Every row belongs to one group in each of 4 separate groupings. Each group adds its own fixed numbers to the row, and there is some noise. The rows also spread widely along 12 directions, which tell nothing about the answers.
In the rows, zero is written as 128.
Known rows, each followed by its group in each grouping:
[109 101 121 144 143 162 161 148 140 107 114 129 116 116 145 130 109 113
  90 132 133 104 168 142  92 103 165  90 140 130 134 161 116 122 124 165
 104] -> bek (2) G K498
[164 132 185 109  78 152 116 163 110 178 131 138 124 100 113 125 148 150
 151 159  96  99 127 119 156 103 139 115 173 134  95 152 117 125  71  87
 145] -> vegib (1) T K269
[100 140 134 112 167 102 128 132 162 133 118  92 112  83 148 129  57 135
 122 133 195 110 103 140 144 123 133 103 130 120 156 103 196  95 182 160
 141] -> bek (1) H K498
[ 98 134 151 114 124 105 104 147 128 148 127 104 114  91 134 113 144 131
 141 151 151  86 124 118 132 143 130 144 155 130 135 100 126 155 112 146
 132] -> dituf (0) H K362
[ 99 105 104 147 144 131 139 141 142 115  98 106 135  88 107 117 144 129
 130 102 154  99 126 126 115 140 146 128 127 131 113  95 135 128 119 153
 130] -> vegib (2) W K269
[104 158 150  96 116 126 101 128 133 150 169 127 132 137 132 140  98 163
 134 141 109 120 123 129 151 118 130 102 134  99 163 158 150 128 123 126
 168] -> dituf (0) W K22
[117 134 121 182 146 163 132 147 132 126 107 144 136  84 102 159  87 178
 108 136 174 128  97 152 160 116  87  74 114 149 121  65 203  82 153 168
 107] -> tivi (0) U K22
[136 129 146 125  85 111 103 140 142 143 128 106 147  95  99 109 146 134
 170  92  76 100 131 115 139 135 128 144 169 100 127 143 106 127 118  99
 152] -> tivi (2) T K362
[ 79 131 113  95 140 118 132 151 130 134 113 127 106 105 141 117 144 134
 136 111 132  82 140 130 107 128 178 155 148 115 126 131 112 160  88 165
 127] -> dituf (1) G K269
[100 136 117 115 174 131 156 156 126 148 115 136  92 145 167 126  90 151
 126 144 169 102 124 150 119 113 142 134 141 112 124 113 171 112 139 166
 111] -> tivi (0) U K498
[117 140 100 164 158 121 113 129 137 128 112 101 126 113 115 120 101 167
 166  90 163 132  75 137 147 133  81 116 116 105 138  63 192  87 200 125
 136] -> bek (1) G K269
[177 122 155 115 116 118 112 114 114 125 171 143 145 174 121 159  88 118
  97 111  77 174 149 130 133 143 107 117 124  92 170 162  99 142 147 105
 158] -> vegib (0) T K269
[122  81 130 152 112 163 139 144 130  89 126 114 133 104 123 144 138 110
  84 149 130 135 157 113  87 104 127 106 118 176  94 155 113 121 133 139
  86] -> tivi (2) T K498
[ 50 149 113  83 136 108 103 126 123 104 164 130 123 127 162 153 103 118
 113 123 104 116 165 128 104 113 134 144 126 111 155 156 110 166 114 195
 111] -> tivi (2) U K498
[141 140 146 118 123  90 116 121 152 139 116 119 150  97 114 154  76 131
 131  81 119 140 119 138 147 140 118 134 138 102 158 111 153 111 179 133
 140] -> tivi (2) U K22
[161  89 139 147 142  95 111 126 109 100 145 150  78 143 123 112 102  99
 141 129 143 135 117 149 127 180 126  80 175  60 161 111 115 152 148 147
 179] -> vegib (2) G K269
[159 121 172 110  90  82  92 130 105 141 122 140 105 135 145 147 130 110
 177 114  79 143 137 130 114 128 103 166 175  88 141 131  84 161 187 123
 107] -> dituf (2) W K22
[ 79 147 127 134 128 123 102 135 112 128 134 117 132 112 139 148 127 139
 127 140 147 127 126 129 122 125  96 147 114 146 134  85 137 154 149 171
  93] -> dituf (2) U K22
[ 73 161 102 136 163 132 119 136 110 152 166  89 136 202 180 115 123 153
 135 157 154 121 122 127 117 132  80 168 104 127 152 100 151 149 157 134
 120] -> tivi (0) H K362
[140 125 132 115 139 100 120 138 139 131 122 128 127 105 103 134 117 130
 130  92 142 129 113 130 143 159 153 146 129 115 136 102 130 143 108 129
 159] -> dituf (1) H K269
[118  93 126 204 113 172 140 161 110 124  97 107 129 121 119 110 171 113
 125 144 146  89 144 139 113 142 104 130 147 164 111  85  96 147 118 147
  93] -> tivi (1) U K269
[151  92 146 153 136 143 161 140 123 107 117 156 119 143 142 163  82  94
  59 136 133 144 170 156  95 132 144 101 147 133 146 141 104 142 150 177
  98] -> tivi (2) U K22
[145  86 128 141 143 133 143 131 136 107 129 121  90 134 139 101  97 123
 136 138 150 119 113 136 104 135 137  63 162  92 128 147 149  90 179 126
 158] -> vegib (2) G K269
[ 96  64 116 154 103 150 119 125 133  52 151 120 135 110 103 139 158  91
  68 145 129 144 159 105  75 135 148  92 111 163 108 169  83 155 103 152
 126] -> tivi (2) W K22
[ 60 148  78 111 161 128 122 127 155 119 139 102 142 110 112 123 118 170
 130  93 158 109 103 120 130 127 149 130  92 122 132 111 177 115 116 147
 160] -> dituf (1) W K269
[ 94 102 129 136 107 158 115 141 129 103 117 117 123  79 115 139 154 146
 124 145 133 111 129 114 103  99 117  94 129 160  96 130 130 109 139 149
  92] -> dituf (0) W K269
[159 120 152 140 119 126 122 157  98 157 146 144 115 167 130 129 147 116
 129 150 124 124 144 132 140 139 131 152 145 119 130 126  92 183  69 103
 153] -> vegib (1) W K498
[118 148 138 113 110 113 109 143 118 152 123 133 134 119 131 145 142 136
 135 106 102 128 141 124 127 120 129 174 131 124 130 125 102 166 106 128
 114] -> bek (1) G K22
[168  85 145 100 132  88 130 139 138 118 116 139  97  87 102 118 134 119
 128 120 160 133 101 112 118 153 176 119 154 110  88 128 134 122 107 103
 170] -> vegib (2) G K269
[119 104 143  94 155  62 108 118 142  93 145 140 108  92 120 156  91  95
  64 126 173 147 134 126 118 167 154 122 132 113 165 113 123 174 127 178
 149] -> dituf (0) W K362
[ 75 147  93 136 134 136 138 153 133 147 105  99 167 115 126 131 160 137
 134  82 109  96 161 123 117 124 140 205 107 146 118 102 109 164  82 146
  98] -> tivi (2) T K498

New rows, each followed by its group in each grouping:
[103 129 143 113 122 110 100 128 146 118 146 117 106  76 116 120  98 148
 143 142 152 110  98 129 142 134 139  67 152 100 146 131 173 108 145 144
 171] -> dituf (2) G K22
[ 75 120 156  56  97 120 106 145 147 128 151  97  95  60 134 113 146 154
 122 199 183 105  86  78 108  89 166 109 132 178  54 175 177  92 115 109
 136] -> dituf (1) U K22
[ 77 148 126 101 119 114 132 144 141 157 121  93 147 110 137 116 147 121
 121 103 117  87 160 119 115 138 174 190 130 135 142 135  97 179  85 144
 131] -> dituf (1) T K22
[110 109 154 113  96  99  87 123 136 115 148  89 143  88 109 128 159 110
 106 145 142 143 123  90 120 151 122 135 116 149 124 136 108 154 123 102
 147] -> bek (0) G K22
[159  98 145 114 147  93 137 144 105 132 126 135  95 152 156 133 131 102
  99 160 176 153 122 115  89 141 128 170 137 143  89 108 119 156 146 123
 102] -> vegib (2) U K362
[138 117 136 123 137 122 150 142 158 143  99 111 111 103 132 114  97 141
 132 114 157 115 105 131 121 116 156 112 148 114 119 139 168  86 169 113
 141] -> bek (1) G K22
[130  85 105 153 122 103 107 131 131  80 122 130 109  99  97 121 152 116
 136  98 145 150 106 112 108 154 125 134 118 126  91 104 123 136 137 127
 141] -> vegib (1) H K22
[ 96 134 126 132 134 108 113 136 128 131 111 112 136  93 127 140 137 126
 120 114 150 129 130 124 119 135 125 161 117 141 128  89 126 162 130 153
 104] -> bek (2) G K22
[ 70 132 114  97 143 126 117 113 154  95 135 114 167  78 119 180  95 129
  64 100 135 144 152 119 106 106 143 122  82 157 143 136 135 133 133 182
 101] -> bek (2) W K269
[127 110 123 128 118 149 160 143 171 124  90 120 161  72  96 152 125 150
  81  87 124 124 141 118 108 110 168 118 108 158 104 150 140  92 124 119
 111] -> dituf (0) G K22
[172 130 152 164 129 143 129 154 106 172 121 142  96 165 140 119 109 168
 191 153 136 125  88 154 148 115  92 106 172  94 115 105 175  95 178 100
 134] -> tivi (2) W K22
[ 96 108 152  89 119  74 108 127 143 114 124  92 135  85 152 144 132  90
  78 142 146 126 155  98  88 140 128 161 135 156 137 134  97 164 150 150
  98] -> tivi (0) G K362
[103  97  68 157 162 159 128 134 110  74 154 147 113 160 113 138 151 160
  85 143 178 183  98 103  84 119 116 123  56 161  66 118 159 122 118 125
 113] -> bek (0) G K22
[142 118 118 188 147 136 139 151 149 146  97  91 125 106 112  93 117 157
 151 119 182 103  83 138 144 138 102 104 144 123 129  74 184  83 178 104
 139] -> bek (1) G K362
[104  82 124 109 116  99 120 126 162  81 118  97 123  61 114 119 144 111
 104 117 150 123 125  93  78 131 154 121 130 145  99 149 125 115 154 131
 119] -> dituf (2) G K362
[139 130 153 148  81 113  48 130  83 102 162 173 132  96  81 179 155 135
 138 127  94 181 117 117 150 131  67 133 116 134 111  91  96 171 103 139
 110] -> bek (2) U K22
[152 116 157 107 121 110 133 142 130 142 117 138 101 118 131 128 114 123
 135 129 134 131 119 129 116 128 155 135 159 107 110 140 125 123 138 122
 131] -> bek (2) U K22
[106 126 148 118 124 103 117 145 131 153 118  93 111  95 129 101 149 132
 146 153 176  98 101 116 133 155 135 150 148 134 116  94 144 140 129 121
 142] -> dituf (0) U K22
[ 98 105 120 133 120 156 147 146 150 132 107  88  93 109 142  61 123 156
 202 136 132  59 100 134 111 109 140  73 195  89 104 156 167  52 184 124
 148] -> tivi (2) U K269
[103 116 102 129 117 144 114 134 127 100 138 130 137 114 103 131 147 150
 138 101 104 128 121 115 111 119 125 128 117 128  95 136 125 113 113 134
 124] -> tivi (2) U K269
[142  92 123 144 154 125 130 130 113  83 146 161  91 151 129 152  94 110
  70 146 174 178 120 134 100 139 133 107 111 130 119 125 133 141 145 158
 123] -> bek (1) U K22
[ 63 120  87 135 138 123 122 111 155  96 130  71 137 118 137 101 126 132
 143 100 142 123 115 113  91 129 120 137 107 119 126 133 149 105 195 140
 124] -> bek (2) U K22
[149 113 146 127 101 100  95 128 124 118 117 146 123  97 113 157 127 134
 154 104  99 152 117 121 122 116 102 132 139 111 109 116 127 124 167 126
 114] -> vegib (2) W K22
[124  96 128 135 138 110 142 143 130 133 120  91 122 143 138 105 154 113
 107 149 180 128 121 109  98 161 141 162 125 147 107 116 123 149 130 101
 135] -> tivi (0) G K22
[ 96 115 148  91  88  77  80 110 143 100 160 105 121  83 118 114 123  95
 144 113  97 116 138 109 121 157 141 112 163  85 154 163  96 154 134 142
 177] -> vegib (2) U K22
[158 107 125 151 157 188 196 169 114 156  92 157 100 181 167 131 105 153
 119 144 134 111 143 159  89  89 151 113 155 127  97 147 142  94 146 131
  81] -> tivi (2) G K269
[119 123 108 111 175 123 180 147 143 152  75 111 108 136 159 110 112 136
 139  95 163 105 120 138  89 119 168 176 139 114  98 110 150 103 167 142
  97] -> bek (2) U K269
[115 137 109 134 135 138 102 142 109 104 154 180 127  99  79 163 131 154
 102 110 132 157 118 129 147 131 147 124  98 126 106 102 135 164  39 164
 141] -> bek (2) T K22
[109 160 112 135 145 143 124 149 118 152 149 147 120 140 129 123 107 175
 148 129 131 103 112 143 148 115 118 112 137  98 126 110 168 116 103 147
 146] -> vegib (2) U K362
[153 136 148 135 121 120 121 155 114 166 122 138 111 146 132 113 127 152
 169 130 114 108 115 138 144 131 103 145 173  94 124 112 132 121 137 110
 132] -> tivi (0) U K362
[106  96 130 113 121 155 174 134 167 120 102  83 135 115 163 123 117 117
  85 131 135 115 157 112  58  87 172 115 128 157 103 197 129  88 182 122
  89] -> bek (2) G K22
[134  88 159 131 147 120 153 139 143 112 115 119 104 105 142 139  90  83
  58 160 196 135 139 135 102 145 169 105 136 155 138 131 124 144 145 163
 124] -> bek (1) H K22
[ 97 141 113  82 155  57  81 111 132 110 151 121 114  96 121 136 102 142
 146 103 162 148  86 113 138 156 118 137 115  90 137  88 171 138 147 144
 169] -> vegib (2) G K269
[ 90 119  97 151 151  82 114 116 142 123 116  60 154 132 135 110 147 115
 131  97 165 131 116 105 106 164  81 193  99 134 140  67 135 150 188 120
 122] -> vegib (0) W K362
[141 120 161 133  98 124 121 145 130 162 121 100 142 121 127 126 146 126
 144 144 128 118 127 121 129 131 125 148 149 142 118 127 120 138 130  94
 132] -> tivi (2) W K22
[146 101 190  71  89  91  72 136  98 110 166 156  74  96 124 141 136 103
 123 184 132 146 116 105 122 127 137 110 168 124 100 158  95 159 102 130
 140] -> bek (1) U K269
[131 125 159  94 132 107 151 148 150 161 109  99 146  97 143 144 117 111
  62 145 171 117 144 108 112 123 157 172 122 181 109 126 131 141 113 120
 107] -> vegib (1) U K362
[ 63 108  78 149 115 151 112 141 132  85 138 113 106 110 124  91 163 145
 169 111 104  87 129 113  96 104 126 104 134 109 103 154 127 115 117 142
 134] -> vegib (1) G K498
[134  90 121 165 127 137 116 136 121  75 132 146 113 111 110 151 111 122
 116 127 135 151 125 133 113 122  98  89 127 128 111 120 136 109 160 153
 107] -> tivi (2) U K498
[115 148 136 145 113 162 152 155 143 180 100  81 165 120 138 125 130 159
 132 126 126  99 134 126 130  96 124 157 124 166 112 128 153 102 143 103
 103] -> tivi (1) T K22
[145 103 164 131 100 148 114 138 122 126 143  97 144  88 107 140 145 133
  99 181 161 146 107  94 126 113 107 101 111 191  77 128 149 105 131  89
 122] -> vegib (2) T K269
[141 113 162 112 117  83 122 133 140 131 129 122 120 105 119 125 100  88
 110 111 129 117 146 136 134 171 170 133 170  97 168 140  99 171 113 145
 172] -> tivi (1) T K22
[122 133 118 136 158 120 123 137 128 133 144 113 121 146 141 125 102 150
 134 144 171 134  94 129 130 131 105 126 122 127 123 101 179 108 163 127
 134] -> tivi (2) H K362
[129 122 141  92 151  98  91 126 124  97 168 153  84 104 130 150  84 147
 118 165 176 167  81 115 122 114 118  88 124 119 104 126 184 103 159 147
 137] -> bek (2) H K362
[163 158 141 146  96 137  81 163  83 162 133 179 131 125  90 167 169 185
 168 117  99 160  95 123 167 106  85 169 115 135  81  83 130 151  72  92
 112] -> bek (1) G K22
[ 87 106  86 155 182 148 207 151 171 136  49  78 136 121 165 104 114 112
  96  79 163  76 171 146  73 119 173 163 126 134 137 120 127 115 169 164
  79] -> bek (0) G K498
[151 104 132 133 132 152 166 163 138 127 107 171 124 115 117 146 117 125
  89 109 110 108 166 146 109 117 185 120 154 127 113 153 102 135  69 158
 115] -> tivi (2) H K362
[106 113 111 156 128 127 133 133 135 124  83 103 148 103 135 145 144 134
 126  98 132 134 135 119  96 112  90 166 103 157 105  90 134 119 193 139
  69] -> vegib (0) W K22
[153 122 163 127 112 133 123 147  98 154 143 110 130 168 151 136 146 108
 122 161 122 144 148 116 112 119 111 173 127 147 116 139  94 164 126  92
 102] -> bek (2) T K498
[105 159 146 101 151  96 118 141 131 174 124  90 127 109 136 118 112 138
 136 137 187 106  97 127 157 147 133 164 132 129 139  79 161 144 122 127
 150] -> bek (1) U K269
[143 100 184 141  94 119 115 161 128 142 112 111 109  67 113 111 152 105
 119 174 160  86 127 121 133 144 136 112 182 154 118 112 108 147 110 131
 126] -> dituf (1) U K362
[ 98 155 102 166 144 181 131 142 112 143 163 132 146 191 132 136 115 172
 130 131 116 123 134 150 135 113 113 111 105 116 152 126 149 137 113 137
 140] -> dituf (2) W K22
[101 100 105 123 148  77 152 127 203 113  49  75 161   4  88 126 124 119
  93  46 182 109 119 109 114 160 174 153 110 148 113  81 164 103 151 143
 129] -> vegib (0) G K22
[111 113 120 103 139 102 104 116 135  79 175 138 116 128 119 142  92 122
  93 121 136 153 123 119 107 142 138 103 120 104 143 151 132 136 138 155
 152] -> dituf (2) U K362
[122 137 113 133 143 154 154 151 144 158 126 128 138 144 118 117 114 168
 139 115 134 106 117 140 138 119 165 120 132 111 119 139 165 108  95 117
 164] -> tivi (2) W K22
[ 98 114 122 171 124 170 109 150 105 120 146 122 118 125 112 116 152 152
 150 170 151 102 114 133 136 126 105  81 139 138 115 104 143 130 101 145
 138] -> tivi (2) W K269
[ 76 108 120 111 134 103 120 129 149 106 126 100 124  90 136 121 127 107
 114 122 138  97 151 119 108 135 144 121 135 118 146 135 118 147 127 164
 138] -> vegib (0) W K498
[165  96 178 118 110 127 142 157 124 150 123 115  93 143 167 113 123 107
 122 184 147 113 133 121 100 113 135 123 181 144 106 165 116 118 159 102
 115] -> tivi (1) H K362
[ 71 136  72 115 133 152 114 138 133 120 156 104 125 146 126 102 160 209
 167 136 145 136  69  87 107  93 115 134  84 136  52 149 200  70 134  79
 143] -> tivi (0) G K22
[122  80 129 132 136 138 136 138 145 102 122  99 116  85 111 113 144 129
 101 161 192 125 101 101 108 138 143  96 114 167  76 118 156  98 128 114
 141] -> vegib (0) H K269
[131 141 118 139 170 124 144 139 130 139 134 140 122 145 133 136  73 142
 119 115 155 122 121 156 149 139 133 112 128  94 154 103 165 123 124 151
 154] -> vegib (2) U K498
[129 128 135  93 123 123 119 136 135 123 140 151 117 122 133 153 101 154
 128 119 104 137 128 125 107  88 137 113 140 109 117 167 143 106 153 136
 116] -> dituf (2) W K362
[ 94 157 138  97 124  72  66 123 120 133 179 112 117 128 136 128 104 139
 153 140 138 128  99 117 152 146  87 141 141  96 155 110 150 148 147 136
 161] -> tivi (1) U K362
[154 110 132 157 130  68  82 131 102 124 145 122 105 146 109 109 149 118
 178 121 157 157  80 123 142 195  90 160 141  90 134  64 128 170 145  99
 172] -> tivi (2) G K22
[134 132 138 147 130 121  97 137  96 116 152 150 119 141 124 160 117 128
 130 134 123 149 129 141 138 136  87 132 124 116 144  95 119 161 131 151
 115] -> dituf (2) U K498
[ 89 130 103 131 136 125 132 135 132 113 104 125 144 108 131 159 123 135
 112  93 130 136 138 128  99 114 119 167 104 146 108 105 134 134 149 169
  75] -> tivi (2) U K22
[128 132 125 176 163 148 123 136  95 126 150 129 121 182 147 143  98 129
  98 154 167 149 125 152 132 142  84 110 112 128 170  86 135 156 153 149
 121] -> bek (1) G K269
[126 159 135 101 149 112 127 154 124 177 131 131 117 138 141 124 112 178
 148 143 159 116  89 125 149 120 117 158 138 118 107 101 181 110 122 109
 135] -> tivi (0) U K362
[109 130 139  86 125  88 117 132 138 134 124 113 116 108 140 128 108 123
 138 111 131 113 123 124 121 135 143 151 153 109 136 132 129 132 146 142
 138] -> tivi (1) U K269
[190 134 141 167 139 109 161 157 140 201  67  96 145 132 114 107 124 150
 180  82 156 122  89 143 157 158 122 191 149 113 111  59 169 106 169  67
 139] -> tivi (2) T K22
[111 155 107  97 192  84 150 143 133 168 107 113  98 168 187 113  89 146
 142 108 176 119 107 137 105 124 140 197 135  94 135  98 169 133 179 137
 113] -> bek (1) G K362
[153  92 154 140 132 120 134 152 139 120 118 126 117  88 108 134 121 113
  99 148 171 123 125 127 139 152 149 102 142 144 118 114 134 127 104 128
 145] -> tivi (0) H K498
